There are 4 nested groupings, the coarsest first. Each group lies inside one group of the grouping before and may be the whole of it. The rows also spread widely along 15 directions, which tell nothing about the answers.
In the rows, zero is written as 128.
Known rows, each followed by its group in each grouping:
[201 161 109 104 110 105 169 134 121  99 118 100  91 154 157 120 156 146
  87 157 108 110 143 116 101 148 118 129 105 117 135]
fak z814 renar Pav
[111 113 104 157 116 149  81 156 113 102  93 138  90 132 105  95 166 118
 167 159 134 101  62 114 145 139 163  59 150 163 124]
fak z364 memod petug
[101 164 126 150 175 165 148 123 190 142 152 187 183 141 130 146  87 108
 176 136 128 169 125 122 143  92 114 158 180 105 149]
fezet z424 Dadup mezo
[156 133 135  97 137 152 114 101 102 149 172  55 155  94 122 136  90 130
 102 130 155 123 105  95 163 105 128 110 139 111 138]
fak z364 memod vit
[139 141 126 131 180 152 151 139 155 158 159  80 177 112 134 104 122  94
 163  82 138 133  86  85 202 147 107 167 182 159 130]
fak z565 kab Laz
[141 153 101 106  99  90 155 108 161 138  90 140 148 114 135 142  81 126
  95 108  44 147 162 170 132 147 106 129 148  80  91]
fezet z894 Bazo poso
[132 126  97 167 130 155 153 155 169 126 141 137 143  99 153 152 113  79
 133 160  63 104 109 116 197 171 104 100 142 162 131]
fak z584 Rivo lupo
[129  82  52 111  95 161 122 154  90 102 108  79  94 128 112  68 117 152
 103 111 163  67 114  98 165 168 100  96 136 157 120]
fezet z894 dekit Feme
[150 176  88 105 115 106 192 156 160  97 161  89  95 174 136 129 152 122
 134 164 131 142 149 101 165 202  92 138 101 161 125]
fezet z424 fofo fuzug
[176 132 114  98 128 127 104 145 129  95 170  41 130 144 149 109 127 142
 148 131  94 106  88 103 140  99 134 179 170  96 106]
fezet z894 dekit fug
[148 122 114 100 135 117 151 119 129 114 120 108 167 172 146 130  85 161
 130 137 143 154 131 210 139 134 103 107 127 118  93]
fezet z894 miza voset
[ 87  92 165 128 149  66 109 113 123 151 132 129 164 155 128 129 110 157
 175 100 104 204  91 147 114 102 191 108 134  89 120]
fak z584 Katal rimuv
[ 95 116 108 134 109 135  87 148 109  93 104 158 113 113 118 117 123 128
 132 147 136 118 110 106 113 120 144  77 142 115 136]
fak z814 renar Pav
[131 162 106 117 153 160 157 142 167  75 126 178 158 174 154 139 100 132
 137 183 152 133 160 163 153 150  81 112 110 125 129]
fezet z424 fofo fuzug
[153 145 158 119 114  92 153  93  95 183 153  91 157  81 113 134 115 110
 113  90 134 169 106 100 134 132 134 157 134 118 137]
fezet z894 dekit Feme
[112 182 123  80 154 135 128 134 154  91 193  80 146 123 139 201  92 128
 108 181 149 136 167  85 141 107 109 108 114  90 125]
fak z584 Katal rimuv
[114 167 103 109  82 139 102 146 129  87 154 135  83 140  98 100  92 103
 168 159 130 124 106 120 130 126 119 190 164 106 133]
fezet z894 Bazo poso
[ 74 164  99 163 203 105 137 155 162 102  90 129 119  96 134 226 125 134
 126 119 131  91 155 149  70 116 119 109 185 131  71]
fak z565 kab Laz
[113 167 139 138 132 120 123 137 145 104  84 203 103 145 122  95 131 103
 172 141  98 127 109 154 132 160 133 173 143 126 124]
fak z584 Rivo lupo
[155 143 114 155 146 140 113 119 156 154 100 114 109 141 106 117 193 123
 171 155  85 117  70 116 168 117 175  86 155 149 111]
fezet z894 dekit Feme
[126 195 112 108 114 140 112 126 159 108 109 132 119 118 108 147 124  98
 136 172 103 134 124 127 135 122 125  96 164 105 111]
fak z565 kab Laz
[164 109  93  83  95 141 139 110  84 106 155  80 112 126 138 140  55 162
  53 173 149  93 161 149 139 141  97  89  81 105 142]
fak z814 renar Pav
[132 122 136 168 174 151 173 146 171 153 164 156 191 117 161 129 113  82
 160 119 102 147 100  97 203 155 112 143 135 161 158]
fak z584 Katal rimuv
[ 79 104  87 159 185 114 154 140 164 121  85 171 123 143 141 163 126 171
 114 110 118 112 168 102  87 113 142  77 127  99 130]
fak z565 kab Laz
[126 142  99 105 144  68 167 156 168 114 151  56 124 166 138 134 159 136
 158 118 104 146 129 115 187 200 119 133 114 159  82]
fezet z894 dekit Feme
[190 121  98 146  83 142 152 137 106 109  78 165 114  93 150  97 151 110
  74 139  86  78 127 100 135 167 108 103 102 134 144]
fezet z894 dekit Feme
[163 110 105 135 102 139 140 104  62 125 128  99 101  91 124 165  66 142
  69 162 148  73 133 198 112 146 102 112 114 144 116]
fezet z424 Dadup mezo
[ 83 136  65 165 110 158 151 166 146 134 145 131  91 116  90 106 127  94
 165 116 149 124  98  64 148 157 109 143 193 174 148]
fezet z424 Dadup mezo
[175  76 104 140 105  88 113 158 128 111 126  77  91 154 159  74 170 147
 148 118  21 107  65  80 135 135 183 125 140 109 126]
fak z364 memod petug
[ 85 143 149 143 137  99 143 121 133 156 170 138 169  95 111 167 106 100
 154 118 151 185 117  98 146 135 134 131 127 128 138]
fezet z894 dekit Feme

New rows. What belongs after each?
[112 137 111 158 125 146 122 144 133 142 115 122 185  48 126 160 114  80
 124 102 117 136  97 112 141 116 106  88 203 141 102]
fezet z894 miza voset
[125 164 131 168 137 113 166 134 125 118 134 152  91 117 130 199 136 100
 127 200 139 112 130 163 126 175 123  99  89 179 127]
fak z584 Rivo lupo
[156 142 112 130 156 144 111 170 119  62 141  93 104 110 154 132 167 118
 124 159 125  52 118  75 157 158 116 145 117 149 116]
fezet z424 fofo fuzug
[ 80 109 152 125 130 103  71 115  98 135  91 143 170  77 102 130 136 119
 138 108 138 154 100 116 156 132 163  58 122 118 101]
fezet z894 miza voset
[ 94 136 100 118 123 112 113 147 116  93 130  91 143  58 128 189  97 109
  92 135 123  97 151 126 155 175  95  87 133 142  79]
fezet z424 Dadup mezo
[ 90 120 122 133 122 141  93 145 105  95 145 116 122  99 120 162 102 105
 137 181 148 104 106 141 172 162 124  72 112 159 114]
fak z584 Rivo lupo
[167 136 156  83 204 128 154 113 120 119 162  97 194 137 170 119  94 164
 107  81 173 122 154 103 138 105  97 213 113  81 133]
fezet z894 miza voset
[105 163  90 106 125 153 152 148 139  87 103 148 142 122 139 147  95 125
  94 141 165 122 167 126 116 146  73  88 146 121 120]
fak z584 Rivo lupo
[146 156 119  68 119 142 127 103 131 143  96 118 179 139 115  64 103 146
 120  72 145 175 125 108 128  92 109 143 186  66 122]
fezet z894 miza voset
[ 80 152 119 164 147 112 158 147 169 136 121 193 116 127 111 109  99  83
 186 103 103 141 114 132 158 184 116 200 158 148 135]
fak z565 kab Laz
[127  99 130 131 139 145  70 142  75 100 143  79 110  95 120 124 140 129
 130 154 162  75  78  90 158 132 156  80 115 150 126]
fak z364 memod petug
[125 107 104  96 142 125  98 110 105 119  84 106 113 138 107  85 101 170
 122  99 131  85 125 163 161 151 129 142 131 116  89]
fezet z894 dekit fug
[150 189 152  97 140 121 131  65 106 152 103 146 104 111  89 134  99 132
 101 144 138 118 153 165 141 149 127 169 103 104 122]
fezet z424 fofo fuzug
[163 121  98 100 120 161 128 127 103 111 156  63 160 108 145 138  86 149
  84 128 156 106 127 106 121  89  97 113 157  98 126]
fezet z894 dekit fug
[120 173 128 115 178 115 170 147 147  94 118 157 129 151 150 141 135 141
 121 120 162 128 165 101  99 140 106 160 118 117 133]
fak z584 Katal rimuv
[163 105  74 121 122 183 119 127 128 128 114  92 143 102 134 108 120 140
  86 127 108  76 118  81 169 111 113  79 153 116 130]
fezet z894 dekit fug
[155 196 134 116 155 167 101 117 150 104  98 165 111 135 111 115 171 109
 149 185 134  92 118 112 172 126 136 126 117 128 126]
fezet z894 Bazo poso
[ 93 133  87 121 112 119 127 142 140 104  82 146  89 142 112 116 122 131
 129 145 105 110 137 143 155 184 123  86 124 140 105]
fak z584 Rivo lupo
[ 68 114  60 132 136 157 113 140 165 146 144  82 128 120  95 151 104 138
 137 133 131 136 118  79 161 103 136  38 189 128 124]
fak z814 renar Pav
[142 143 107 141 127 133 153 137 141 119 129 140 153  82 151 154 112 106
  96 123  91 114 144  92 129 137 100 132 148 113 132]
fezet z424 Dadup mezo
[113 112  80 145 204 120 187 134 150 148 111  97 142 131 139 153 116 173
 104  65 157  94 161 123 131 146  96 140 150 150 100]
fezet z894 dekit fug
[ 99 135 148 113 193 135 113 121 129 131 150 139 132 120 116  96 115 136
 147  91 163 109 126  51 167 135 142 191 115 107 156]
fak z364 memod vit
[114 120 120 112 128 103 128 142  87 110 102 109 100 149 110  73 131 142
 149  91 181 124 101 133 121 170 128 150 139 149 118]
fak z565 kab Laz
[133 117 145 142 180 150 124 149 105 108 133 123 155  93 157 133 173 120
 112 128 169  91 113  42 152 136 131  94 101 150 153]
fak z584 Rivo lupo
[201 143 144 119 197 127 191  98 143 127 121 144 174 188 184 141 133 187
 101 138 140 142 161 150  97  95 119 135  94  87 146]
fezet z424 fofo fuzug
[130 140 116 126 131  98 114 114 151 146  94 107 168  85 135 162 101 133
 115  86  46 141 122 144  99  84 139 123 207  67  76]
fezet z894 dekit Feme
[197 169 182  83 147 108 115  95  80 134 131  63 143 147 121  93 150 136
 157 126 173 140  73 176 152 137 139 180 128 140  96]
fezet z894 dekit Feme
[161 126 138 130 197 139 148  99 104 175 113  87 141 126 124 122 179 164
 106 107 189 116 111  83 143 115 151  79 116 154 145]
fak z814 renar Pav
[187 100 161 145 142  78 145 110  77 163 113  80 131  90 146 111 140 121
 116  82  89 105  79 148 145 171 150 162 120 151 113]
fak z565 kab Laz
[127 129 107 123 157 134 148 128 130 144 131 101 119 153 116  99 110 143
 148 108 160 126 109 139 156 148 118 148 156 153 127]
fak z814 renar Pav
[120  95 106 198 158 118 164 152 138 176 105 126 145  81 126 116 190  99
 144  66 111 116  81  56 173 172 140 102 153 197 130]
fezet z894 dekit Feme
[ 96 124  92 146 109 103 116 188 153  49  98 171 158 110 171 153  86 112
 141 121  71 120 131 168  86 134  93 138 185  98  77]
fezet z894 dekit Feme
[116  75 123 111 199 100 121 118 103 112 125  81 127 140 159 162 115 214
  84 108 136  82 160 109  98 100 155 104  91  80 115]
fak z584 Rivo lupo
[148  73 119 157 187 126 157  95 116 190 140  73 157 153 132 164 145 191
 121 120 163 138 104 129 126  77 171  45 118 139 134]
fezet z894 Bazo poso
[142 127 133 103 127 110 130 152 133 103 149 112 169  96 170 107  98 109
 112  84  72 130 126  67 143 136 111 181 149  82 133]
fak z584 Katal rimuv
[154  92 154 149 124  51 119 153  84  99 105 102 168  86 187 161 138 133
 108 101  80 137  95 161  70 130 147  95 143 119  89]
fak z814 renar Pav
[143 156 159  91 180 100 116  99 104 118  59 136 135 109 125 104 123 134
 110  98 133  85 142 180 172 196 118 160  96 132  82]
fak z565 kab Laz
[ 93 108  89 168 133 123 152 159 175 110 115 185 145 120 154 144  73 109
 141 119  62 126 136 138 127 144 110 132 161 108 129]
fak z565 kab Laz
[113  69 131  98 131  82  71 108  71 137 107  67  97 134 100  72  96 171
 145  89 115 102  84 175 172 166 170 142 126 127  89]
fak z814 renar Pav
[210 167 113  97  88 115 180  96 133 140  96 130 121 158 139  84 108 137
  98 127  71 148 136 168 121 149 105 166 141  93 127]
fezet z424 fofo fuzug
[140 167 101 117 168 128 141 133 131  93  92 125  76 161 122 128 161 166
 120 142 154  84 152 124 103 140 124 141 126 127 109]
fezet z424 fofo fuzug
[108 126 131  85 150 138 105 116 104 118 137 116 127 167  98  65 122 157
 163 114 196 139 111 103 165 141 136 155 120 122 138]
fezet z424 Dadup mezo
[ 95 167 118 132 102  93 136 145 133 148 112  98 142  48 106 153 107  60
 129  89  88 149 104 134 166 195 103 123 190 168  78]
fak z584 Katal rimuv
[130 162 130 139 202 147 138 163 159  94 139 116 165 134 152 133 153 107
 174 128 154 109 107 121 183 162  99 160 155 174 101]
fezet z424 fofo fuzug
[127 148 124 129 181  84 183 140 184 145 176  91 129 159 144 137 138 127
 162 109  97 149 128  86 184 178 132 174 114 143 127]
fak z364 memod vit
[152 128 134 118 136 128 138 149 108  87 153 126 119 165 151  93 131 141
 147 135 161 129 107  90  96 113 132 169 123 105 164]
fak z565 kab Laz
[100 168 101  89 165 109 138 160 155  75 151  84  97 155 128 145 146 141
 134 144 160 109 160  68 145 163 115 134 106 125 116]
fak z565 kab Laz
[107  86  76 137 163 113 141 155 140 123 124  82 118 108 143 120  83 147
 114  66  89  70 133 114 162 173 106 160 160 135  97]
fak z364 memod petug
[146 141 117 125 186 165 139 115 136 149 141  77 156 110 129 155 126 136
 111 133 166 105 118 104 172 120 119  80 140 149 123]
fak z364 memod vit
[122  94 117 168 150  68 148 141 116 134 133 104 109 111 141 159 108 137
 138  95  89  99 114 167 119 160 138 175 134 146  93]
fezet z894 Bazo poso
[140 123 148 127 164  92 108 110 113 130  64 120 193  96 151 157 134 154
 110  87 108 135 116 178  97 101 142  85 161 100  66]
fezet z894 dekit fug
[123 151  99 140 182 101 136 173 144  76 139  70  90 160 139 168 163 147
 168 147 148  82 115 152 124 154 123 157 145 172  69]
fezet z894 dekit fug
[ 74 157  91 156 135 112 139 141 158 139 117 129 120 105 102 187 168 127
 131 131 131 163 134  57  84 100 151  49 172 122 123]
fezet z424 Dadup mezo
[139 128 122 149 124 137 107 145 118  88 150 147 103 108 139 142 119 116
 135 167 106  83 112 101 118 114 138 162 120 107 142]
fezet z894 dekit Feme
[ 87 166 117 123 150 104 137 132 189 124 142 159 111 150 113 148 142 114
 158 171  97 154 148  89 186 167 147 101  91 126 138]
fak z814 renar Pav
[110 159  97 182 128 104 137 165 157 133 153  79  64 119 104 182 189  96
 175 172 103 125  74  89 130 146 167  78 164 188 111]
fak z364 memod vit
[ 99 118  85 174 118 161 123 172 152 123 128 145 125  93 127 108  79  78
 167 103  74 104  78 123 150 137 108 172 227 147 123]
fak z584 Katal rimuv
[103 176 115 105  79 115 102 164 121  57 126 137 139  96 135 165 104  92
 118 176 140 149 132 136 101 139  99  76 151 115 106]
fak z814 renar Pav
[129 187 108 101 120 124 132 128 134 131 150  69  83 148  84 110 160 124
 159 140 155 148 105  80 144 139 136 145 162 139 123]
fezet z424 fofo fuzug
[107 141  80 156 107 140 129 173 131  74  87 174  96 114 127 115 126 106
 134 137 119  93 124 129 113 166  98 132 164 147 115]
fezet z424 fofo fuzug
[178 133 103 118  73 142 133 110  90 108  92 140  61 149 120  97  84 134
 105 184  99  81 115 213 126 161 116 138 117 128 124]
fak z584 Rivo lupo
[121 151 148 107 165  87 191  97 118 152 122 139 168 143 134 152  90 154
 101 100 192 180 165 162 112 157 104 118  95 123 128]
fak z364 memod petug
[133 177 101 121 149 163 160 158 158  82 142 150 149 112 147 144 128  97
 113 156 163  98 160  83 176 172  67 136 107 151 135]
fezet z894 dekit fug
[123 145 126 121 176 138 138 123 173 130 167 106 166 173 131 151 138 134
 177 172 139 163 112 129 194 134 137  90 118 144 121]
fezet z424 Dadup mezo
[129 115 139  91 104 115 110  83  83 148 149  97 141  95 113 151  76 151
  73 142 143 146 139 109 128 110 149  64  90  77 145]
fak z364 memod vit
[124 143 131 123 135 169  88  82 100 158  40 169 139  65  97 120 123 131
  77 114 127  98 125 114 119  92 145  59 160  92 128]
fak z584 Rivo lupo
[130 156  90 110 142 171 146 143 129 118 135  88 147  56 134 163  96 100
  62 124 143  77 158  73 172 156  69 100 144 145 121]
fak z584 Katal rimuv
[170 105  81 127 121 118 173 107  80 152 110  76  48 129 104 116 136 169
  70 125 149  58 144 122 140 177 124 128  77 160 129]
fezet z894 miza voset
[156 114 132  92 138 100 153 125 115 139 142  75 196 102 158 108 111 138
  96  59 123 152 131  84 151 136 105 149 134  99 119]
fezet z894 miza voset
[134 177 175 106 196  93 122 128 154  94 114 127 180 134 171 179 151 132
 139 147 112 144 136 150 128 124 135 115 119 103  85]
fak z584 Rivo lupo
[140  73 136 154 140  97 121 144 114 135 132 100 169 104 172 140 136 144
 122  92  70 144  87  89  95  85 171  92 156  95 130]
fak z584 Katal rimuv
[135 122 148 125 151 125 141  94 148 170 177  99 198 145 136 161  64 130
 155 150 120 193  96 180 173 105 139  86 139 114 126]
fak z364 memod petug
[149 204 128 114 153 118 162 132 167 123 117 140 128 140 133 132 163 113
 133 138 127 149 139  92 125 135 118 139 145 122 134]
fak z814 renar Pav
[161 143 122  92 157  92 126 109 152 110  72 112 137 129 154 136 121 151
  95 123  44  96 155 165 153 157 130 116 112  86  77]
fak z565 kab Laz
[ 98 152 111 142 133 142 159 147 146 122 198 117 139 137 115 170 110 103
 165 175 191 159 118 107 162 145 106 112 120 166 145]
fezet z894 dekit Feme
[ 88  68 125 183 147 141 107 112 109 162  97 172 170  82 113 149  96 125
 136 119 130 123  95 161 158 126 148  56 132 148 122]
fezet z894 dekit Feme
[129 203 145 138 120 132  97 143  94  81 110 141 104  49 109 170 149  64
 121 174 152  84 115 129 135 173 106 134 135 166  98]
fezet z424 fofo fuzug
[ 97 137  70 158 109 127 165 158 150 117 108 160  74 173 102 103 167 133
 158 144 145 147 120  89 117 160 133  90 139 159 148]
fezet z424 fofo fuzug
[137 149 107 104 119 105 131 150 129 113 160  65  62 172 108  87 179 143
 159 135 141 134  95  42 133 142 162 140 128 130 144]
fak z364 memod vit
[106  83 131  99 145  86  91 131 110 111 155  62 148 110 153 145  79 162
 118  95  80 119 121 111 127 110 151 141 143  67 102]
fak z584 Rivo lupo
[114 103 127 131 149  90 108 152 132  86 114 136 177 114 173 144 108 153
 127  86  86 132 130 118  78  90 135 145 163  64 100]
fezet z894 dekit fug
[115 121 126 176 116 100 182 160 138 117 122 198 200  84 181 163  70  87
 117 101 101 173 131 162  88 148  82 127 166 129 135]
fak z814 renar Pav
